Each new row is followed by its nearest point in the smallest flat space through zero that holds the last named rows.
In the rows, zero is written as 128.

k834:
[[170 103 155 145 165 147 121 104  90]
 [129 107 123 149 105 131  90 149 142]
 [144 134 112 146 140 119 149 108 128]
 [105 108 133 133 153 128 145  96 121]
 [121 118 117 119 153 154 130  98 113]]
New rows:
[123 158 155 107 122 115  90 127 120]
[128 136 149 106 120 132 119 149 122]
[ 74 119 113 115 119 106 140 106 127]
[ 75 121 119 119 129 119 146 113 144]
[181  78 142 137  92 119 184 125  82]
[168 124 156 153 145 111 142 122 111]
[115 139 154 126 114  84 134 130 113]
[119 133 158 127 123  99 146 141 132]
[126 155 102 135 147 158 138 133 140]
[133 144  97 120 130 142 133 118 130]

k297 (5 x 9):
[[139 146  97 156 151 135 156 163 132]
 [155 115 126 123 103 120 194 128 127]
 [113 114 116 122 126 133 203 148 143]
 [139 100  89 160 120 139 133 102 140]
 [152 124 149 136 134 151 150 140 143]]
New rows:
[109 144 101 104 128 165 168 130 162]
[104 115 118 128 138 142 168 143 147]
[114 134 125 166 157 111 122 159 123]
[120 148 109 143 152 131 121 153 128]
[123 111  98 134 114 106 129 112 129]
[121 115  97 133 114 114 131 108 122]
[112 163 148 115 112 108 103 124 114]
[119 148 144 105 124 106 101 129 108]
[150 141 110  97 115 158 114 178 176]
[133 137 139 136 147 146 134 150 139]

k945, 5 rows:
[[158 128 109 110 152 140 128 161 150]
 [101 128 138  97 129 106 117 110 162]
 [159  92 130 152 124 103 145 117 106]
 [141  82 137 119 123 139 111  88 101]
 [142 121 108 107 140 108 131 139  97]]
New rows:
[148 128 120 161 125 155 139 104 147]
[143 118 140 159 122 153 131 125 143]
[ 98 109 120 132 106 118  97  96 117]
[104 117 142 121 114 123 116  92 112]
[119  95 143 120 134 150 141 134 165]
[137 114 138 125 132 141 121 121 167]
[124 138  86 129 114 126 104 120 135]
[121 136 124 117 130 132 123 131 126]

k948, 5 rows:
[[101 109 130 148 167 140 103 173 101]
 [129  78 114 178 139  89  81 167 134]
 [121  71 100 149 146 145 118 170  77]
 [170 106 151 181 159 171  86 168  93]
 [146  94 124 132 154 155 101 164 106]]
New rows:
[163 153 116 145  98 125 130 128 120]
[156 131 132 147 107 130 135 110 127]
[ 86 130 154 138 142  78 134 131 126]
[ 81 141 131 146 135  95 126 134 137]
[181 153 126 100 173 157 172 118 176]
[164 152 146  82 130 158 128 111 150]

k993, 5 rows:
[[ 77 161 108 145 141 135 136 143 156]
 [ 96 118 125 121 133 153  82 154 147]
 [139 128 139 114 109 147 112 121 113]
 [138 130 116 151 123 129 138 123 173]
 [152 117 112 134 118 138 102 197 146]]
New rows:
[138 127 144 120 149 118 152 152  96]
[136 127 128 121 139 106 143 147  93]
[158 141 130 103 130 131 139 110  92]
[149 134 140 115 115 125 141 113  90]
[147 112  94  98  96 158 133 141 140]
[152 130 127 128 103 148 114 143 137]
[158  95 151 141 154 127 163 110  94]
[156 106 140 123 138  98 149 106 102]
[100 111 146 132 131 121 115 110 163]
[106 111 130 132 142 131 113 105 158]
[159 106 118 154 108 135 102 105 125]
[160 109 136 127 112 136 116 113 141]

k668, 5 rows:
[[170 114  93 124 146 106 124 136 125]
 [ 99 110 156  73 134 109 137 109 118]
 [163 120 112 143  74 112 143 139 131]
 [ 99 118  80 118 101 149 121  90 108]
 [145  92 124 115 193 161 124 121 129]]
New rows:
[152 130 125 125  96 138 144 113 136]
[140 115 124 133  96 133 140 127 129]
[134 173 124 128 125 139 127 147 118]
[123 153 126 147 127 123 119 137 131]
[134 122 116 106 114 111 140 132 144]
[138 119 124 114 114 109 135 127 125]
[116 144 145 113 128 122 133 105 116]
[105 133 140 112 126 121 128 120 124]

k199, 5 rows:
[[148  96 153  96 119 163 112 166 110]
 [117 149 188  87 153 160 130 195 125]
 [156  95 172 125 147 130  71 104 118]
 [147 100 196  90 154 176 125 126 113]
 [125 145 191 108 165 127 105 182  97]]
New rows:
[135 115 130 164  97 126 114 153 117]
[136 117 112 132 112 118 109 148 115]
[151 152  94 101 105 148 156 107  93]
[131 115 105 125 113 140 168 121 107]
[102 108 150 107 155 117 153 108 109]
[127 129 151 125 151 133 152 109 106]
[127 156 136 121 129 132 161 108 125]
[117 142 133 127 140 133 162 113 129]
[103 103 153 151 119 138 135 130 116]
[132 121 136 124 132 133 133 126 115]

k520 (5 x 9):
[[179 129 124 126 173 124 144 106 130]
 [115 124 154 135 166 139 118 114 154]
 [ 98 139 117 174 100 127 115 101 124]
 [122 159  97 101 148  85 150 124 125]
 [ 95 167 133 121 152 102  84 100 113]]
New rows:
[135 116 132 128 118 151 127 111 115]
[141 120 133 139 120 141 120 125 121]
[135 103  75 141 129 143 126 123 126]
[143 124 113 146 115 129 144 122 126]
[137 117 144 107 121 123 124 115 169]
[126 120 139 122 142 135 133 134 143]
[136 102 121 130 113 123 119 124 127]
[136 122 127 134 115 135 128 131 122]

k93:
[[107 137 104 180 152 135 155 127 116]
 [131 147 125 145 161 105 168  99 166]
 [146 138 111 134 128 113 124 139  78]
 [155 112 115 121 144 133 141 126 115]
 [128 135 138 115 148 129 106 140 147]]
New rows:
[121 124 123 119 131 110 119 125 163]
[125 134 140 119 133 122 125 122 156]
[143 114 136 119 166 152 153 130 159]
[141 108 126 121 166 147 143 122 162]
[155  88 103 123 102 113 129 107 146]
[149 105 128 109 110 130 149 109 130]

k512, 5 rows:
[[116 139 126 130 160 186 134 125  86]
 [116 101 171  97 185 121 124 200 146]
 [123 108 162  69 106 127 123 121 144]
 [113 127 153  94 190 144 155 128 144]
 [136 101  84  75 137 149 115 110 115]]
New rows:
[139 137 121 143  82 139 123 134 115]
[132 132 125 146  88 132 113 126 110]
[106 147 115 113 135 105 114 126 172]
[132 123 125 119 135 101 136 122 156]
[125  98 131 129  98 154 120 148 108]
[128 117 133 121 104 146 105 146 103]
[124 163 154 107 116 123 105 154 145]
[123 124 161 121 115 121 124 145 135]
[141 133 119 116 115 122 149 183 145]
[131 116 133 128 132 110 118 158 137]

k327:
[[115 110 112 189 132 165 120 130 137]
 [119 128 146 112 163 147 146 116 122]
 [140 164 115 144 179  97 104 135 116]
 [ 96 150 144 145 164 130  77 122 108]
 [107 130 157 141  98  89  89  99 141]]
New rows:
[163 117 114 162 163 165 125 163  98]
[137 132  92 155 162 164 132 158 114]
[121 154  94  99 106 149 154 130 140]
[140 122 116 105 113 140 147 145 123]
[136 107 136 149 164 124  96 134  96]
[118 142 126 146 157 132 105 131 117]

k779:
[[151 151 139 118 129 153 130 139 139]
 [119  99 102 141 113 129 106 153 150]
 [122 144 112 103 157 150 115 120 132]
 [138 104  88 137 139 133 109 145 123]
 [109 102 147 156 117 124 141 119 113]]
New rows:
[139 123 133 169 110 138 117 133 141]
[135 112 135 150 109 139 129 146 135]
[130 118 117 131 109 121 122 161 129]
[137 116 116 138 112 120 120 148 139]
[120 114 139 107 125  97 120  96 105]
[111 128 129 123 133  95 136 104 111]

k100 (5 x 9):
[[ 88  70 118 166 150 158 102 145 125]
 [ 99  88 105 129 137 128 122 158 108]
 [115  76 141 145 111 135 106 131 141]
 [152 118 134 144 114 198 159 114 118]
 [102  60 117 115 112 147 114 105 109]]
New rows:
[107 136 137 129 105  94 112 132 129]
[123 125 134 120 121  94 113 133 139]
[127 116 127 133 133 126 131 135 114]
[123 119 122 129 129 131 130 137 122]
[125 112 131 129 130 127 134 122 136]
[125 117 130 129 124 130 124 125 130]
[111 144 139 169  75 133 135 150 130]
[143 122 144 147 112 134 134 154 143]
[134 122 161 124 115 108  90 131 146]
[129 119 151 133 112 101 105 124 155]
[127 119 138 129 122 123 132  93 118]
[128 122 132 118 121 132 123  98 128]

k495:
[[ 90 136 169  93 126 154 163 145 131]
 [118 127  93 110 114 124 167 137 126]
 [138 125 124  90 125 122 149 128 115]
 [110 116 124 170 117 147 104 134 113]
 [108  80 155 141 120 168 159 126 140]]
New rows:
[ 95 154 118 119 133 132 146 137 151]
[100 155 123 124 128 127 150 142 149]
[107 114 128 132 151 129 170 109 145]
[120 115 130 128 129 135 163 126 158]
[124 156 126 132 158 122 100 141 107]
[125 158 131 130 132 118  96 135 114]
[123 136 131 135 175  99 140 179 112]
[120 152 126 120 130 120 125 135 128]
[183  93 142  97 114 149 111 117 127]
[169  89 147 107 133 129 123 107 111]

k385, 5 rows:
[[135 137 149 136 146 143  97 124 127]
 [122 149 125 167 143 164  96 122 126]
 [100 137 129 105 153 112  96  96 112]
 [137  79 126 122 150 138  86  86 137]
 [120 144 125 114 121 108 152  66 150]]
New rows:
[127  99 143 128 140  75 160 129 105]
[127 111 129  95 121  99 145 135 123]
[127 124 150 116 116 125 128 133 126]
[136 127 142 117 128 120 130 135 128]
[129 125 129 133 159 120 138 119 123]
[125 128 129 124 132 125 123 119 127]
[141 108 155 136 120 129 126  86 113]
[141 116 139 123 134 129 120  99 143]

k467 (5 x 9):
[[144 149  95  97 108 123 121 192 131]
 [126 142  72 115  93 141 157 139 152]
 [153 149 103  91 168  86 161 178 130]
 [122 121 137 126 146 104 164 150 142]
 [112 101 120 129 125 120  98 137 101]]
New rows:
[114 102 158 165 122 100 139 109 150]
[103 102 161 153 132 124 148 114 139]
[145 118 117 160 106 139 131 153 101]
[121 121 122 128 110 133 115 143 125]
[124  95 113 157 137 103 109 155 108]
[109  96 123 127 134 108 112 149 105]
[116 107  99  98 164 127 129 143 146]
[125 120 102 116 142 107 142 141 121]
[ 97 130 118 139 130 128  96 143 112]
[118 111 123 128 119 127 102 139 110]
[140  96 145 146 131 160 137 133 100]
[118 114 145 139 126 130 117 122 122]

k845, 5 rows:
[[119 151  97 157  95 122 143 134 124]
 [ 86 133 110 153 135 123 118 119 144]
 [142 126 142 143  73 129 132 124 106]
 [141 184 150 129 156 156  92 154 154]
 [106 127 114 145 135 174 128 157 152]]
New rows:
[113  93 130 128 131 141 111 127 148]
[106  99 137 130 137 145 121 125 137]
[146 140  96 127 102 132 147 118 122]
[141 138 106 133 106 121 151 136 117]
[107  89 150 121 119 114 125 143 130]
[116  93 141 125 125 133 126 117 125]
[129 114 126 125 193 104 149 129  94]
[132 114 114  99 170 104 141 118 129]
[142 103 124 117 139 130 164 147 121]
[144 104 114 109 134 136 156 140 122]
[158 165 119 114 101 118  94 105 136]
[148 167 141 131 115 109 113 122 120]

k432, 5 rows:
[[151 109 159 110 102 166 135 121  93]
 [140 155 126  86 105 134  81 103 131]
 [134 145 168  79 133 188 104 179 103]
 [110 164 125 103 104 176 114 112 135]
 [100 141 143 103 164 174 121 156 169]]
New rows:
[120  88 133 135  99 128 131  97 100]
[145 105 134 137 102 130 145  98 109]
[102 133 128 118 142 140 127 122 144]
[113 135 126 123 138 143 127 126 151]
[106 137 130 124 136 157  96 116  97]
[125 146 131 113 116 150 118 131 119]
[102 141 124 127 145 124 127 120 115]
[118 140 119 132 130 128 128 133 132]
[115 148  90 129 129 142 130 135 127]
[108 155 112 135 123 134 129 133 131]
[126 119 110 104  95 155  95 131 150]
[127 143 130 102 117 148 107 112 138]

k670:
[[101 136  90 163 128 113 112 113 158]
 [ 83 161 144 113 121  77 132 147 196]
 [111 139 111 153 142 115  99 153 164]
 [119 154 129 165 156 133  85 146 158]
 [ 73 153 107 171  96  83 116 143 169]]
New rows:
[102 130 148 119 173 132 113 144 136]
[132 140 143 121 154 131 112 143 150]
[110 152 126 127 126 109 140  82 106]
[114 142 132 133 113 126 144  82 125]
[132 137 112 139 133 118 155 115 138]
[120 127 116 128 126 122 134 110 136]
[125 117 144  88 133 116 148 117 131]
[132 123 140  89 129 120 152 119 135]
[129 162 121 168  99 135  86 131  97]
[120 145 132 184 110 140 104 133 103]

k711:
[[140  88 126 153 116 108  97 128 115]
 [139 106 152 131 107 119 170 145 111]
 [188  92 119 120  96 136  73 119 119]
 [192 116 114 117 102 136  94 163 100]
 [179  85 151 173 111 155 111 128 119]]
New rows:
[149 125 139 108 130 152 109 125 130]
[153 131 127 117 121 149 115 120 133]
[117 105 106 122 131  72 128 110 134]
[101 106 118 118 120  84 117 115 125]
[176 150 114  93 101  93 109 148 166]
[155 136 107  82 108 123 108 136 120]

k855 (5 x 9):
[[124 146  96 136 166  76 128  81  88]
 [ 93  82 101 145 117 126 101 148 118]
 [ 92 111 104 139 128 148 202 152 128]
 [122 138 149 113 142 107 116 139 130]
 [133 117 157 112  86 110  78 146 107]]
New rows:
[131 133 156 111 121 159  75 133 140]
[145 125 154 120 117 141  81 139 152]
[125 181 130 126 116 116 115 101 141]
[150 152 139 121 136 118 122 107 126]
[129 118 141 114 111 136 135 115 111]
[135 129 133 125 107 129 134 128 115]
[ 95 124 140 124 109 151 129 143 118]
[114 113 134 125 109 135 135 152 126]
[181 125  88 166 138 110 148 129 124]
[140 132 100 145 133 135 141  96 120]

k353, 5 rows:
[[141 181  95 136 115 142  62 141 125]
 [167 148 130  80 120 126  64 188  97]
 [117 124 109  67 180 143  99 144 125]
 [109 133 105 125 124 182 113 106 113]
 [129 179 137 133 134 157 112 174 128]]
New rows:
[160  95 134 150 111 164 155 127 104]
[130 107 147 135  95 152 150 121 103]
[135 104 110 156  96 145 115 140 150]
[133 132 123 146 104 132 122 117 122]
[134  97 153 108 103 146 159 118 156]
[124  99 147 125 121 133 160 121 118]
[160  95 124 114 139 117 152 149 113]
[139 101 146 105 130 111 139 140 118]
[108 149 146  95 159  97 103 139 163]
[127 143 122 108 171 100 116 150 151]

k335:
[[118 116 124 123 130 142 146 112 129]
 [103 171 136  92 132 104 150 127 132]
 [158 155 159 127 162 171 100 126 150]
 [109 136 161 134 115 134 105 124 134]
 [110 124  77 141 156 135  98  87 129]]
New rows:
[142 160 130 118 136  95 137 147 111]
[140 157 124 112 131  97 134 153 125]
[138 119 101 129 141 109  92 138 155]
[140 134 104 142 140 116  98 132 125]
[127 154 145 100 125 145 138 137 113]
[128 148 150 109 132 132 143 133 135]
[ 75 135  81 127 107 118 127 128 103]
[ 86 124  94 128 115  95 128 109 116]
[172 129 102 150 148 146 128  92 117]
[156 115  97 138 158 151 121 117 131]

k965:
[[126 143 121 157  86 120 141 100 146]
 [119 143 136 176 169 158 150 115 130]
 [154 130 142 152  90 155 108 117 161]
 [139 104 158 138 138 145 193 126 126]
 [122 138 152 112 152 138 142 107 117]]
New rows:
[156  93 131 122 150 134  94 161 118]
[146 102 129 114 147 143 100 171 127]
[134 118 102 125 152 153 112 152 109]
[129 118 118 130 157 136 109 158 122]
[121  95 156 152 103 143 134 139 109]
[143 110 137 138 118 138 146 138 137]
[ 99 120 151 156 125 125  96 123 145]
[129 140 124 145 126 138 109 122 138]

k291 (5 x 9):
[[ 96 119 127 145 163 100 131 119 112]
 [110 123 148 193 127  95 106 161  76]
 [152 114 138 148 182  98 126 115  72]
 [165 158 151 158 157 109 134 140  92]
 [113 141 204 152 178 126 179 139 109]]
New rows:
[124 151 162 147 136 128 113 137 102]
[132 139 152 154 133 120 132 145 108]
[149 136 164 132 144 148 141 141 107]
[153 133 167 134 139 139 146 137 111]
[162  99 105 162 162 131 124 130 118]
[151 116 121 133 146 115 116 119  98]
[ 98 119 140 150 135 142 143 108 131]
[ 98 117 143 131 138 128 140 127 131]
[ 99  97 109 158 137 158 108  99 102]
[106  88 119 132 130 119 112 120 109]

k254 (5 x 9):
[[108 134  98 141 136 129 101 130 133]
 [142 132 132 204 162 139  52 112 180]
 [121 150 136 182 152 107 131 125 133]
 [ 81 123 119 111 114 147 120 121 116]
 [117 159 125 169 154 125  88 112 145]]
New rows:
[138 146 125 139  97 162 100  95 145]
[128 133 139 123 129 150  91 109 143]
[117 124 106 152 111  96 140  98 149]
[118 129 119 151 135 119 132 134 128]
[138 109 163 130 109 115 148 107  98]
[132 119 164 124 119 129 160 124 120]

k750 (5 x 9):
[[118 119 130 163 131 122 110 143 132]
 [ 87 129 179  92 102  82 131 204 113]
 [101 122 158 107 118 107 123 158 112]
 [110 140 175  97  95 109 117 184 141]
 [111 106 144 105 160 121 173 117 146]]
New rows:
[128 161 135 138 139 128 110  85 124]
[136 127 122 130 129 146 112 102 123]
[126 133 137 134 112 167 166 122 133]
[138 132 127 118 131 136 142 119 145]
[158 138 162 142 141 173 124 137 109]
[134 131 132 129 121 142 110 118 135]
[123  94 131 134 133 167 128 152 124]
[118 117 137 137 135 129 120 127 134]
[117 147 113 142 130  97  94 133 128]
[126 131 122 150 119 121 109 143 116]
[140 118 145 146 114 136 149 142 130]
[129 130 130 135 128 124 133 140 141]

k591, 5 rows:
[[121 111 128 139 115 171 108 117 106]
 [100 149 170 118 118  91  94  93 143]
 [117  86 140 107 130 138 120 126 131]
 [144 126 146 123 142 113 104 134 140]
 [106 147 141 133 135 117 104 168 129]]
New rows:
[ 86 140  88 159 141 146 141  88 114]
[105 145 110 143 102 148 150 104 108]
[112 102 128 122 119 113 141 127 110]
[109 111 127 115 123 129 141 126 129]
[134 116 140 181 104 122 115 148  75]
[126 142 124 151 122 156 107 141 109]
[121 114 133 123 118  75 115 134 123]
[117 130 144 114 133 101 123 131 143]
[114 135 123 112 129 139 120 181 100]
[107 128 122 133 134 141 122 178 119]

k312, 5 rows:
[[182 123 149 163 118 115 132 127 140]
 [122 125 149 119 132 104 114 167 156]
 [131 160 114 121 112 122 115 141 174]
 [126 109 167 126 157 126 133 102  85]
 [136 112 108 121 152 139 137 138 150]]
New rows:
[128 134 126 138 142 149 126  83 107]
[133 136 126 128 138 145 136  85 104]
[170  90 126 179  78 111 108 104 139]
[178 121 131 178  89 120 136 130 123]
[144 118 118 133 129 120 140 153 136]
[140 112 120 137 127 126 133 149 141]
[133 125 138  91 121 101  96 102 139]
[122 149 149 115 135 119 116 120 138]
[154 167 173 109 146 160  99 137 155]
[143 157 157 114 148 115 113 115 163]

k486 (5 x 9):
[[139 148 138 104  81  94 150 116 146]
 [128 142 143 126 114 147 135 101  86]
 [107 153 127  89 110 117 109  90 118]
 [116 140 136  80 135 104 110 138 134]
 [141 170 135 147 112 105 157 148 119]]
New rows:
[118 130 110 134  98 140 131 119 119]
[126 133 122 138 113 133 131 105 125]
[104 122 129 119 141 122 133 129 154]
[122 121 120 119 134 119 117 133 147]
[114 134 132 125 119 168 100 125 148]
[118 118 119 125 134 138 113 112 130]
[112 144 131 112 131 159 142 135 103]
[125 138 140 122 135 139 126 126  97]
[153 106  90 117 138 135 147 116 137]
[132 105 122 135 124 134 129 122 145]
[128 142 142 132 127  75 113 123 130]
[123 153 125 116 122 103 127 135 138]

k101 (5 x 9):
[[116  88 100 154 157 134  91 125 137]
 [148 133 109 145 139 174 154 137 125]
 [ 74 133 116 144 134 115 142  91 118]
 [ 95 150 109 130 179 123 130 165 119]
 [134 114 107 163 124 116  91 153 119]]
New rows:
[144 102 141 107 159 123 133 156 130]
[141 122 135 104 154 133 117 150 142]
[151 162 138 141 157 152 107 147 132]
[145 136 121 127 146 143 128 162 128]
[104 133 122 128 130 152 148 145 158]
[122 135 122 125 147 144 144 129 129]
[159 123 117 141 153 138 140 127 149]
[145 118 120 130 142 155 131 134 135]
